There are 9 hidden switches. A switch that is on adds its own fixed numbers to the row, and there is some noise. The rows also spread widely along 11 directions, which tell nothing about the answers.
(in the rows, 128 means zero)
Some rows, each with its switches (1 for on, 0 for off) after it:
[ 90 167 113 167  95 145 169 188  84 172 177 119 173 143 143  78 153  63
 108  91 147 115 134 125 145  77 159 162 169  80 133 114 215 126 123]
0 1 1 1 0 0 1 0 0
[102 153  98 169 129 152 131 153 101 105 122 126 155 113  88  94 102  86
 156 101 181 125 145 157 125 102 146 159 113 140 197  96 148 187 117]
1 0 1 1 0 1 0 0 1
[129 137 144 124 158  97 131 157 161 197 180 133 111 161 161 102 160 101
 128 111 123 136 107 105 148 110 122 138 144 119 110 102 154 122 119]
1 0 0 1 0 0 1 0 1
[ 81 145 113 169 113 117 143 155 111 157 168 129 145 144 146 133 148  83
 119 100 102 140 136 106 123  90 120 151 126 105 141 111 167 137 143]
0 0 1 1 0 1 1 1 0
[102 170  78 166 105 134 151 140 124 152 144  91 105 182 128 132 143 142
 183 119 152 139 153 132 152 152 131 134  92 122 118  93 143 157 119]
0 0 0 1 0 0 1 0 0
[164 143 116  97 124 104 130 151 145 171 145 140 133 147 118  68 108  81
 144 103 167 142 153 137 150 156 116 121 109 162 137  73 142 145 126]
0 0 0 0 0 0 1 0 0
[ 85 113 141 174 117 132 124 121 118 160 144  84 120 185  94  99 142 112
  95 128 146 108  94 139 151 104 145 140 160 100 118 170 159 134 111]
0 0 1 1 0 1 0 0 1
[100 188 138 133 149 115 160 108 210 223  89  67 112 170 131 100 187 102
 128 102 119 103  93 115 125 141 159 168 115 132 123  63 147 116 124]
0 0 1 1 0 0 1 0 1
[107 117 134 143 146 148 135 134 122 110 138  63 107 169 124 151 153 135
 172 160 116 109 133 143 126 117 123 142  92 146 159 115 118 159 122]
1 1 0 0 0 0 1 0 1
[ 82 183  98 178 150 133 121 128 111 139 109 112 132  89 134 115 134 108
 143 109 189 131  96 136 134  99 153 197 119 129 174  85 153 178 110]
0 0 0 1 0 0 0 0 1
[ 63 170 132 222 193 134 146 143 165 177 162 157 103 138 157 162 184 112
 147 125  82 117 115  86 107  95 147 146 103 109 155  79 132 159 143]
0 1 1 1 1 0 1 0 1
[143 112 128 146 160 151 166 160 137 160 149 151  97 111 156 146 153 121
 131 122 131 125 135 113 166 114 172 138 140 119 167 106 140 161 122]
0 1 0 1 1 0 1 1 1
[ 98 105 138 146 119  94  63  89 102 114 127  84 121 108 101 145 120 107
  97 136 149 131  65 123 126 103  82 194 109 142 169 138 132 170 117]
1 0 1 1 0 0 0 1 0
[108 155 120 121 121 117 161 144 149 167 143  83 112 142 158 133 170 106
 145 119 120 130 131 108 150  99 143 164 123 122 124  93 159 123 123]
0 0 1 1 0 0 1 0 0
[152 160 131 113 114 149 166 165 105 205 146  89 169 142 177 123 153  91
  88 105 121 125  98 111 153 141 152 169 136 113 146  72 181 134 122]
1 0 0 0 1 0 1 0 0
[130 164  29 182  42 138 150 110  79 144 142  64 116 164  73 124 115 141
 144  69 192 139 155 120 179 170 114 177 118  89 131 121 198 176 105]
1 1 0 1 0 0 0 0 1
[100 105 135 171 134 148 126 161  62 116 150 152 181 105 124 130 119  66
  82 122 112 128 137 135 113  84 121 148 124 131 192 122 156 177 148]
0 1 0 0 0 1 1 0 0
[157  87 117 134 146 150 146 159 121 104 156 144  97 137 118 144 113 140
 177 148 152 130 182 146 166 135 131 103  98 159 160 110 114 181 117]
0 1 0 0 0 0 0 0 0
[154 115 105 112 121 127 172 117 174 139 109  83  86 126 101 132 146 123
 154  98 128 126 166 110 164 123 142 159 115 148 163 102 145 156 120]
1 1 1 1 0 1 1 0 1
[115 122  87 156 111 133 147 108 136 152 122  91  85 105  96 127 153 124
 117  91 162 125 125 112 160 109 146 188 147 104 159 136 174 170 114]
1 1 0 1 0 0 1 1 1
[ 94 110 172 121 169 106 140 163 138 182 184 135 116 104 211 157 190  75
  94 137  66 130  93  83 128  48 138 160 154 105 134 123 153 116 147]
0 0 0 0 1 0 1 1 0
[105 145 141 120 166 101 117 120 169 152 122 102 104  79 134  97 153  90
 128 107 166 124  82 112 144  64 147 203 147 137 159 107 153 147 105]
1 0 1 1 0 0 0 0 1
[104 117 129 166 150 124 142 121 149 150 158 110  79 120 133 157 165 118
 128 128 114 117 119  87 152  83 145 164 136 107 145 133 148 147 125]
0 1 1 0 1 0 0 0 1
[ 88 151 155 151 169  99 120 151 164 170 155 133 117 135 156  89 151  95
 133 121 134 130  96 115 139  76 139 152 140 137 131 105 146 133 118]
0 0 1 1 0 1 1 0 0
[127 168 121 147 187 104 129 146 191 199 154 164  96  82 168 106 152 104
 139  91 147 142 100  83 148 106 144 175 125 136 150  61 148 164 116]
1 0 0 0 1 0 0 0 0

New rows. What belongs after each?
[111 112 158 161 166 124 124 121 147 170 128 126 129 114 130 148 150  93
  78 116  98 120  80  99 126 100 140 168 130 125 176 113 137 159 132]
1 0 1 1 1 1 0 0 1
[173 188 112 108 113 114 149 182 112 197 177 100 157 181 202 118 134 134
 150 101 145 155 114 114 177 173 113 152 105 134 109  43 170 129 103]
1 0 0 1 0 0 1 0 0
[115  97 100 164 115 127 131 101 124 126 119  95  78 101 109 164 136 150
 109 119 161 141 120 106 183 102 147 178 137 120 152 150 151 173 105]
0 0 1 1 0 1 0 0 0
[117 147  86 167 118 140 167 123 166 200 134 100  83 167 123 153 170 153
 136  99 124 135 139 107 158 163 142 144 106 109 118  94 152 158 118]
1 0 0 1 0 0 1 0 0
[ 99 102 114 188 131 139 125 140 113 137 185 119  69 173 113 121 129 142
 141 141 156 132 131 123 172 106 148 108 155 101 120 176 141 156 112]
0 0 0 0 1 1 1 0 1
[128 152  72 139  88 130 148 150  66 115 162  85 152 109 136 144 129  92
 147  94 143 142 157 109 147  99 108 193 115 112 162 100 186 163 129]
1 1 0 0 0 0 0 0 1
[101 111 139 126 140 123 141 128 173 150 151  74  83 172 105 117 164 109
 160 134 121 109 135 125 134  96 135 134 127 126 123 136 133 129 123]
1 0 1 0 0 0 0 0 1
[117 119 106 142 118 137 158 171 108 153 193 113  91 146 163 137 158 135
 141 128 149 143 147 114 183  90 156 135 158  97 108 141 172 135 108]
0 0 0 0 0 0 1 0 0
[172 121 114 145 117 123 137 152  77 157 181 136 139  99 167 176 132 112
  82 103 121 152 112  71 178 120 121 181 136 107 172  94 180 159 119]
1 1 1 1 1 0 1 0 1
[129 129  88 146 112  91  99 120  98 113 163 123  99 103 113 113 108 108
 141 108 185 152 134 109 170  96 104 171 135 128 146 132 162 167 112]
0 1 0 1 0 0 1 0 1
[ 89 109 169 149 136 136 128 174  96 170 175 130 161 128 152 115 161  68
  64 124 114 115  84 125 124  63 143 159 172  96 152 138 178 129 126]
1 0 1 1 0 0 1 1 0
[107 123 138 133 151 100 126 123 162 144 138  96  96 142 138 134 150 119
 149 123 122 130 112 113 147  96 125 157 123 138 135 120 128 135 124]
0 0 1 1 0 1 0 1 1
[ 89 179 123 172 128 146 154 150 107 172 137  75 154 109 169 141 180 104
  97 106 116 115  86 100 130  86 148 216 134 105 163  83 194 145 117]
1 1 1 0 0 0 1 0 0
[132  85 135 138 153 136 136 146 120 115 133 144 105  63 135 149 136 113
 114 130 154 126 125 120 165  76 154 173 140 137 187 126 143 174 112]
0 1 1 1 0 0 0 1 0
[108 179 140 147 162 115 142 118 173 206  95  67 119 136 185 128 175 144
 115 113 131 125  57 109 157 129 151 197 119 139 121  75 150 137 106]
0 0 0 1 0 1 0 0 0
[106 151  86 190 140 125 125 144  97 146 148 163 152  84 145 165 130  97
 106  86 114 164 136  91 118 114 107 178  94 130 188  68 156 194 144]
1 0 0 0 0 1 1 0 0
[121 141  89 142  92 109 142 142  93 135 160 111 157 145 120 135 120  72
 134  85 112 146 164 108 130 119  99 154 107 120 147  97 162 142 149]
0 0 1 0 0 1 0 1 1
[ 65 190  91 187 146 158 157 144 130 114 126  84  98 104 137 117 148 121
 194 118 172 117 130 126 145  67 189 183 128 117 171 104 151 170 107]
0 0 1 0 1 1 0 0 1
[107 166 139 158 164 140 158 167 139 192 165  96 122 145 188 125 188 124
 123 116 117 116  93 106 148  93 157 175 147 106 132  92 176 133 110]
1 1 0 0 0 0 1 0 1
[124  85  99 160 105 101  88 136 105 117 205 140  67 169  88 104  96 138
 158 135 195 152 150 132 181 117  99 101 139 119 101 180 140 163 105]
0 0 0 0 0 0 0 0 0
[119 150 141 157 185 136 125 147 161 141 115 149 115 133 131 131 132 127
 166 145 147 128 123 142 128 143 144 127  74 177 178  54  94 177 119]
0 0 1 1 0 0 1 0 0
[148 131 105 133 126 143 147 169  93 157 145 161 139  84 124  74 113  82
  95  92 212 139 133 139 180  99 179 154 178 116 166 114 187 163 104]
0 0 0 1 0 0 1 0 1
[ 95 161 100 161 139  97 111 178  88 146 200 187 161  67 168 113 129  51
 117  82 142 166 129  94 120  54 104 182 136 109 164  87 186 165 137]
1 0 0 1 0 0 1 0 0
[ 90 118  99 192 106 149 144 148  79 140 165 131 130 144 103 127 139 100
 111 107 143 124 144 131 141 107 138 141 146  88 152 146 172 162 131]
0 1 0 1 0 0 1 1 1
[106 108 114 178 144 155 158 130 146 147 133 121  88 163  95 136 155 133
 144 132 131 113 155 136 145 128 154 117 118 118 143 129 132 166 126]
0 1 0 1 0 0 1 0 1
[136  83  99 181  88 151 143 100 103 161 135  97  79 105  92 172 146 149
  56 110 152 127 105  88 194 124 155 182 160  85 162 165 183 178 102]
1 1 1 1 1 0 1 0 0
[117 175  93 152 121 105 152 162 127 153 176 117 143 120 154 103 142  87
 154  69 133 142 140  91 150  81 121 189 137 108 140  89 192 142 121]
1 1 1 1 0 1 0 0 1
[ 79 161  98 163 121 119 115 151  91 109 166  97 122 110 138  97 133  99
 168 110 177 130 115 132 138  63 125 192 140 112 159 126 174 161 110]
1 1 0 1 0 0 1 1 1
[104 149 142 238 206 223 171 167 108 164 108 151 151 112 161 185 166 150
  97 134 101 104  92 129 122 140 198 156 104 130 231  61 128 211 123]
1 1 0 0 1 1 1 0 1
[118 166 109 152 133 122 134 156 119 147 179 104 112 143 158 112 141 118
 170 116 152 130 117 110 159 103 132 163 129 115 140 103 162 153 110]
1 1 0 1 1 0 1 0 1
[124 134  88 123 102 128 137 158 110 125 149 133 129 115 102  87 110  81
 161  97 180 141 166 147 143 112 127 145 121 134 164 106 157 172 122]
1 0 0 1 0 0 1 1 0
[124 116 125 148 131 130 133 133 124 169 166 108  97 136 153 164 156 128
 108 129 115 137 104  94 155 120 129 154 126 112 140 119 149 155 124]
1 0 0 0 1 0 1 0 0
[142  75  65 148  83 120 110 137  39  80 173 164 113  59 105 167  89 101
 105 113 183 180 171 111 177  88 109 158 134 117 181 151 163 197 127]
0 0 0 1 0 0 1 0 0
[118  76 134 165 124 110 105  96 121 187 149 120  80 127 105 138 155 122
  39 115 145 133  79 100 168 113 132 160 179  94 127 179 165 144 117]
0 0 0 0 0 0 1 1 1
[119 135 127 119 137 147 174 175 114 138 181  79 115 135 188 154 174 107
 162 133  97 119 142 103 149  72 150 162 134 108 146 108 163 132 128]
1 1 0 0 1 0 1 0 1
[ 86  99 142 188 168 111  96 131 153 172 170 199  96 100  85  96 138  63
  83 102 142 125 102 103 117  77 137 138 162 102 174 147 145 170 134]
1 0 1 1 1 0 1 1 1
[143 164 105 142 100 113 144 146 112 191 135 124 159 117 140  89 126  86
  80  70 163 147 111 103 171 128 140 177 151 119 143  86 196 140 114]
0 0 1 1 0 1 1 0 0
[ 97 157 126 146 139 103 140 158 118 140 162 107 137  86 187 119 157  94
 128 102 133 137 103  94 158  39 138 207 153 115 139 109 186 138 115]
0 1 1 1 0 1 0 0 0
[171 134 131 118 153 133 169 171 170 195 131 155 109 109 149  74 134 120
 112  91 184 137 126 119 200 125 191 141 169 141 143  87 170 145  94]
0 0 1 1 0 1 1 0 0
[104 183 132 155 129 113 140 142 139 193 150 106 159 142 155 113 160  75
 112  98  98 118  93  90 118 116 118 180 113 114 147  67 174 137 135]
1 1 1 1 1 0 1 0 0
[143  86 126 179 165 119 114 153 116 150 207 174  88 126 145 166 141 142
 110 124 122 154 130  88 164 108 107 131 135 118 149 130 147 170 119]
1 1 0 0 0 0 1 0 1
[138 125  48 171  44 164 191 150  75 164 162  92 136 188 109 161 133 139
 120  75 127 149 185 117 177 171 131 132 122  77 119 125 192 161 125]
1 0 0 1 0 1 0 0 0
[114  98 112 117 111 129 184 151 124 121 147  85  97  77 165 152 170 109
 127 105 125 128 145  95 183  33 168 198 175 101 148 153 189 135 117]
0 1 1 1 0 1 0 1 0
[ 58 165 119 170 146 124 128 134 149 124 167  49  85 191 136 146 171 140
 212 151 114 114 124 126 117  91 118 152  90 123 119 115 124 135 118]
1 0 1 0 0 0 0 0 1
[107 169  74 153 117  84 108 132 122  94 181 102  92 118 137 135 109 116
 218 104 154 162 147  90 149  87  92 177  93 133 149 102 141 167 119]
1 0 1 1 1 1 0 0 1
[115 137 144 116 122 142 133 170  85 122 161  62 140 148 156 111 140 107
 142 148 162 116  99 147 157  79 152 168 149 123 149 123 163 129  96]
1 0 1 1 0 0 1 0 1
[ 97 145  89 159 107  99 142 134 120 146 180  94  95 129 143 134 154 108
 136  94 134 153 141  81 164  69 128 175 150  97 117 135 184 130 123]
0 0 1 0 0 1 1 0 1
[141  98 118 140  99 105 114 116 105 137 137 113 144 158  95 120 104 102
 104 112 128 135 134 126 149 147  85 138 107 141 139 129 144 164 134]
0 1 0 1 0 1 0 0 0
[117 136 107 169 162 119 129 151 136 129 175 148 101 108 139 119 129 107
 169 103 135 138 140  99 144  88 124 155 121 128 164 107 144 179 125]
1 1 0 0 1 1 0 0 1
[111 105 117 186 138 124 116  94 159 174 131 121  74 134  90 167 157 141
  90 118 120 135 112  92 140 141 118 151 108 126 152 121 134 173 124]
1 0 1 0 0 0 1 0 0
[ 98 143 142 126 156 124 113 149 115  97 141  86 133 133 133 104 131  96
 182 151 149 115 116 156 118  81 118 162 102 159 171 101 125 162 116]
1 1 0 1 0 0 1 0 1
[ 91  93 166 179 177 133 128 148 131 180 142 181 146 130 125 125 151  75
  59 117  95 122 102 129 107  99 142 124 147 118 168 127 134 157 148]
0 0 0 1 0 1 1 1 1
[107 168  68 144  90 122 134 135 118 117 156 100 105 113  99 102 115  88
 184  97 176 142 167 111 142 102 128 167 109 123 162 100 163 169 122]
1 0 1 0 1 0 1 0 0
[114 163  95 199 124 140 134 144 108 166 155 130 133 107 126 126 139 121
 105  86 162 130 111 100 154 118 133 189 133 108 163  95 189 175 106]
1 1 1 0 0 0 0 0 0
[ 83 162 130 144 136 131 156 128 158 176 117  60 131 183 127  96 164  98
 146 115 116 106 118 138 122 114 145 150 122 125 119 108 147 127 130]
0 0 0 0 0 1 0 0 1
[ 86  98 104 185 118 128 106 119 104 118 150 136 107  94  77 139 124  99
 104 115 161 135 125 119 135  80 124 169 133 109 171 155 156 187 119]
1 0 1 1 0 0 0 0 0
[155 116 106 161 136 186 170 159  74 113 126 109 125  79 147 194 144 155
 114 128 155 132 130 120 181 114 177 185 127 126 212  94 162 189 100]
1 1 1 1 0 0 1 0 1
[ 88 135 142 183 138 138 129 145 111 171 176  99 111 179 137 111 157 115
 115 139 131 107  94 119 148 101 148 135 157  93 119 149 163 134 117]
0 1 0 0 1 0 1 0 1
[134  70 148 126 149 118 121 162 125 122 205 125  79 145 146 133 140 133
 147 153 133 133 139 120 169  80 115 122 143 131 128 159 141 149 109]
1 1 0 0 0 0 1 0 0
[141  95  75 158  83 117 116 123  76  94 189 111  78  93 110 175 112 130
 133 119 154 159 155  80 181  96 103 173 125 111 166 149 167 181 113]
1 1 1 0 1 0 1 0 0
[ 60 141  90 198 137 122 113 127 141 130 155 127  83 113  97  94 137 116
 153 104 171 138 132 120 135  74 134 161 138 117 149 144 156 179 114]
1 0 0 0 0 1 1 0 0
[151 108 133 114 112 123 163 137 144 172 155  98 103 144 137 125 148 108
 117 117 126 117 131 101 183 116 145 148 145 111 124 126 163 130 116]
0 1 1 1 1 0 0 0 0
[117 131 147 112 143 132 141 167 143 154 139 121 139 105 123  57 136  69
 124 109 181 110 111 147 146  70 166 162 163 131 158 115 168 144 103]
1 0 1 1 0 0 0 0 0
[138 138 149 147 169 168 160 182 112 143 142 144 138 116 163 128 140 107
 136 138 141 110 118 134 151 110 182 141 130 134 194  80 140 159 115]
0 1 1 1 1 0 1 1 1
[155 118 147 134 158 138 113 131 124 142 120 119 104 119 119  91 110 129
 120 143 198 116  86 145 182 133 162 148 142 153 173 119 131 172  92]
0 1 0 1 1 0 1 0 1
[111 174  86 186 142 182 182 223  73 123 174 160 163  85 182 140 133 114
 166  94 164 148 158 126 157  76 181 170 132 110 189  70 181 181 107]
1 0 1 1 0 1 0 0 0
[140 139  78 141  96 140 180 164 122 134 146 133 123 119 120 109 123 104
 160  80 155 138 189 120 171 118 152 145 128 125 160  97 173 160 124]
0 1 1 1 0 1 1 1 0
[137 126 125 138 121 112 139 121 135 175 156  97 102 114 138 130 156 105
  94 101 131 126  96  78 169  99 139 186 157 103 146 123 179 140 113]
1 1 1 1 1 0 1 0 1
[132  67 129 118 117 155 173 143 114 138 131 102 110 119 129 156 153 111
  90 131 116 129 152 125 167  93 165 139 151 121 154 152 153 152 130]
0 0 0 0 0 1 1 0 0
[ 71 153  42 199  83 134 130  97 120 114 128  95  79 124  47 134 130 116
 168  86 176 139 164 120 130 118 124 173 105 105 168 130 157 188 123]
1 0 1 1 0 0 1 1 1
[ 85 170 101 197 117 153 126 114 145 142 106 104 126 170  52  91 118 102
 165 115 156  97 135 150 107 163 129 137  75 140 180  87 129 190 123]
1 1 1 1 1 0 1 0 0
